The rows of a group lie close to one hidden flat surface of 11 dimensions, which passes through zero. Surfaces can cross.
In the rows, zero is written as 128.
Known rows, each followed by its group:
[153 110 162 182  90 101 149 106 125 128 158 152 146 128] | K_760
[142 104 156 199  95  84 133  97 156 143 120 125 122 177] | K_300
[153 169 139 164 171 156  50 139 131 174 158 105 138 135] | K_639
[132 119 144 118 157 146 108 130 111 140 169 140 111  66] | K_760
[144 134 137  93 180 101 201 122 147 148 121 156 110 148] | K_639
[122 111 128  84 171 183  73 111  94 124 202 104 110 140] | K_639
[147 107 134 206 128 152 114 107 138  95 160 122 193 167] | K_300
[129  66 126 105 154 118 173 161 152 135 110 132 152 214] | K_583
[164  67 117 120 111  73 146 132 174 117 101 108 117  99] | K_639
[155 201 144 114 121 160  98 167  96 116 138 106 134 158] | K_300
[152 198 101 133 144  87 121 158  95 129  96 123 142 124] | K_300
[119  97  99 112 132 191 113  87 129 141 143 128 158  98] | K_583
[123 163  94 126 100 167 126 117 141 167  74 158  91 129] | K_583
[140 126 108  90  86  88 102 127 144 180  86 110  65 124] | K_760
[ 91  89 112 120 162 111 110 172 151 136 177 125 173 131] | K_583
[ 91 113 134 186 146 100 106 134  54  97 114 130 128 161] | K_300
[119  99 145  67 112  92 151  99 150 125 119 101  69 154] | K_300
[202 124 128 110 124  99 187 163 147  77  98 137  93 103] | K_300
[156 133 124 144 103 189 141 133 128 131 163 175 132 136] | K_300
[ 83 107 122 139  82 120 166 154 140  49 152 154 138 123] | K_639
[200 161  80 122 128  77 154 110 124 112 115 120 133 127] | K_760
[164 155 165 162  86 121 130 113 115 153 126 140 102 172] | K_300
[160 132 147 139 191 113 117 152 119  46 150  96 117  88] | K_760
[171 135 156  80  98 172 137 133 188 142  97 105 112  84] | K_639
[136 136 138 127 118 131 161 138 125  69  96 110 130 183] | K_760
[142 172 127 181 112  87 136 146  85 117 132 157 135 143] | K_583
[125  96  79 120 157 122 112 120 156  95 130  97 160 114] | K_760
[110 156 155 131 122 164  89 180 121 176 161 147 137 134] | K_583
[ 88  78 111 124  96 120  78 161 145 143 157 127  90 136] | K_583
[117 143  94 139 123 158 146 141  92 104 111 169 136  73] | K_639
[105  87 105 103 144 143 142 141  59  98 136 167  90 105] | K_300
[179  63 119 100 136 108  94 118 113 155 158  95 111 129] | K_639
[154 163 163 113 144 144 174 144 157 151 151 139 176 139] | K_639
[154 171  90 146  90 125  73 140 169 151 103  98 121 141] | K_760
[151  83 137 150 133 119 169 162 159 140 101 145 162 146] | K_583
[ 72 104 155 107 159 135 162 193 118 105  87 164  77 101] | K_760
[166 125 172 143 120 131 142 128 148 145  88 110 122 151] | K_583
[130 117 158 108 138 163 154 130 172 121 112 107 139 190] | K_583
[176  88 174 160 108  97 169 156 104 109 114 141 126 134] | K_583
[146 165 100 190 102 156  95 152 143 152 136 146 173 132] | K_760
[143 144 141 145  92  99 110 117  98 152  96 140  69  94] | K_583
[122 198  94  72 129 118 104 181 135 124 108 104 117 111] | K_300
[134 142 144  88 126 156 154 121 186 102 119 116 116  73] | K_760
[ 86  77 131 111 122 173  86 108 118 134 173 113 138 137] | K_760
[124  59 113  90 131 155 135 121 112 141 187 151 122 105] | K_639
[ 95 187 150 155  92 166 133 136 139 122  93 153 107 142] | K_639
[153 103 111 113 111 107 102 104  74 194  74 122  86 114] | K_639
[121 134  94 149 178 103 126 135  88 194 135 175 155  92] | K_760
[ 37 150 139 108 126 143 129 130  86 106 155 139 155 138] | K_639
[115 182 141 101  94 173 121 123 209 155 136 112 130 139] | K_300
[173 156 160 139 132 109 157  81 180 173  91 120 145  68] | K_300
[146 185 167 118 108 190 145 118 110  85 144 131 126 104] | K_583

New rows, each followed by its group:
[156 122 125  95 155 186 178 146 100 122 132 157 169 127] | K_583
[121 185 176 151 159 139 110 125 160 143 107  85 190 129] | K_300
[138 137 143 119 129 102 112  89  76 105 149 104 107 104] | K_583
[168 140  94  57 155 169 168 117  83 133  97 143 112 158] | K_583
[165 182 152 167 168 145 183 118 131  95 103 140 179 132] | K_300
[178  93 152  78 121 122 138 162 134 122 153 103 103 167] | K_300
[183 114 113 167  76 127  99 149 122 111 156 133 112 156] | K_300
[ 83 129 108 112 135 117 195 113 142  80 119 169 116  91] | K_583
[151  92 211 124 104 187 154 105 148 141 101 108 124 148] | K_583
[ 95 147 111 128 162 107 101 146 127 149 126 102 176 150] | K_300
[ 62  99 108  93 160 185 139  87 153 105 150 137 124 118] | K_639
[ 90 126 109  94 123 122 171  98 121  88  76 130 100 119] | K_639
[156 173 119 150 139  69 138  85  59 151 108 128 138 168] | K_300
[174 156 121 111 172 154 127 148  88 138 134 151 110  92] | K_639
[ 89 100 152  91  90 120 172 139 187 132 117 136 123 116] | K_639
[ 72 128 100 179  93 100 132  80 113 163 123 179 107 170] | K_300
[ 77 106  95  81 153  92 111 137 138 119 153 119 101 139] | K_583
[110 151 169 141  91 156 114  96 113 176 109 142  87 142] | K_583
[147 160 120 138 128 169 135 137 105 150 174 188 129  77] | K_760
[148 117 127  77 137 195 150 174 146 112 143 133 135 129] | K_583
[105 127 147 114 129 152 196  96 172 130 139 170 144  86] | K_760
[145 127 177 127 109 149 186 108 130 101  95 147 111  89] | K_583
[100  93 100 164 136  78 134 151 109 128 159 160 165 161] | K_583
[171 190 138 136 124 151  86 105 148 157  89  80 122 162] | K_583
[141 201 161 112 157 133  86 153 154 138 138  84 131  80] | K_583
[179 152 134 126 114 150 121 139  79 144 136 137 111 144] | K_639
[148 113 109 117 112 139 100 141 125 114 166 106 136 166] | K_300
[140 192 150 155  92 178 104 131 154 103 120 114 103 166] | K_639
[131 139 147 145 130 153 112 149 162 153 151 154  66 160] | K_639
[ 89  92 108 126 164 157  95  78 153 152 141 113 148 123] | K_639
[113  92 159 184 119  97 181 131 159 133  98 162 151 106] | K_583
[ 74 117  83 117 137 107  95 113 127 172  98 119 121 182] | K_760
[134 116 132 144 141 100 169 128 141 163 106 165 128 120] | K_300
[182  61 113 134 142  76 141 128 147 172 133 132 154  81] | K_300
[148 139  83 149  89  93  97  97 128 119 144 106 125 150] | K_300
[113 122 111 102 142 124 122 178 180 185 127 135 158 109] | K_300
[122  83 146  84 129 159 109 115 118 130 143  90 147 110] | K_760
[146 128 112  48 142 169 152 138 150  96 176 108 140 184] | K_300
[165 167  90 112 137 128 116 155 148  66 138  99 127 141] | K_583
[116 103  91 153 158 210 136 110 155 114 177 184 132 112] | K_639
[110  97 137  75 183 137 192 104 108 129 123 149 136 122] | K_300
[134 137 110 110 126  85 110 132 111 120 123 109  87 168] | K_583
[114 107 109 154  84 158 129 107 112 127 131 152 122 184] | K_583
[152  89 174 126  71 124 101 113 118 179 134  99 138 117] | K_760
[170 176  91 142 197 135 168 146  97 116 101 174 131  75] | K_639
[138 145 156 101  94 175 106  99 141 164  87 109  67 138] | K_583
[107 191 114 103 138 135 174 112 106  65 146 153 119 133] | K_583
[162 136 110 114 145 140 114 113 150  67 101  68 133  82] | K_639
[138 135  82 129 134  87 105 160  95 131 140 141 121 108] | K_583
[102 154 140 167 168  96 108 138 147 136 108 116 135 143] | K_760
[120 140 102 119  92 176 133 108 184 135 162 145 132 158] | K_300
[183 118  97 148 154  80 139 140 155 131  74 104 155 121] | K_583
[124 142 111 124 119  95 106 130 185 125 116  84 142 127] | K_300
[109  86 128 163 135 124 113 171 101 145 138 156 125 142] | K_300
[ 98 132 147 139 139 126 149  85  89 148 138 151 153 123] | K_583
[136 125 118 103 142  88 144 206 151 114 106 122 112 132] | K_300
[114  92 169 108  86 129 164  92 142 143 125 128 122 138] | K_760
[101 118 117 119 135 128 150 127 121 165 148 162 141 193] | K_300
[140 109 117 170  84 109 116 155 129 146 108 140 152  80] | K_639
[116 154 150 125 116 132 118  60 146 129 100 100  99 140] | K_583
[126 159 196 161 150  97 164 187 136 112  78 138 108 112] | K_760
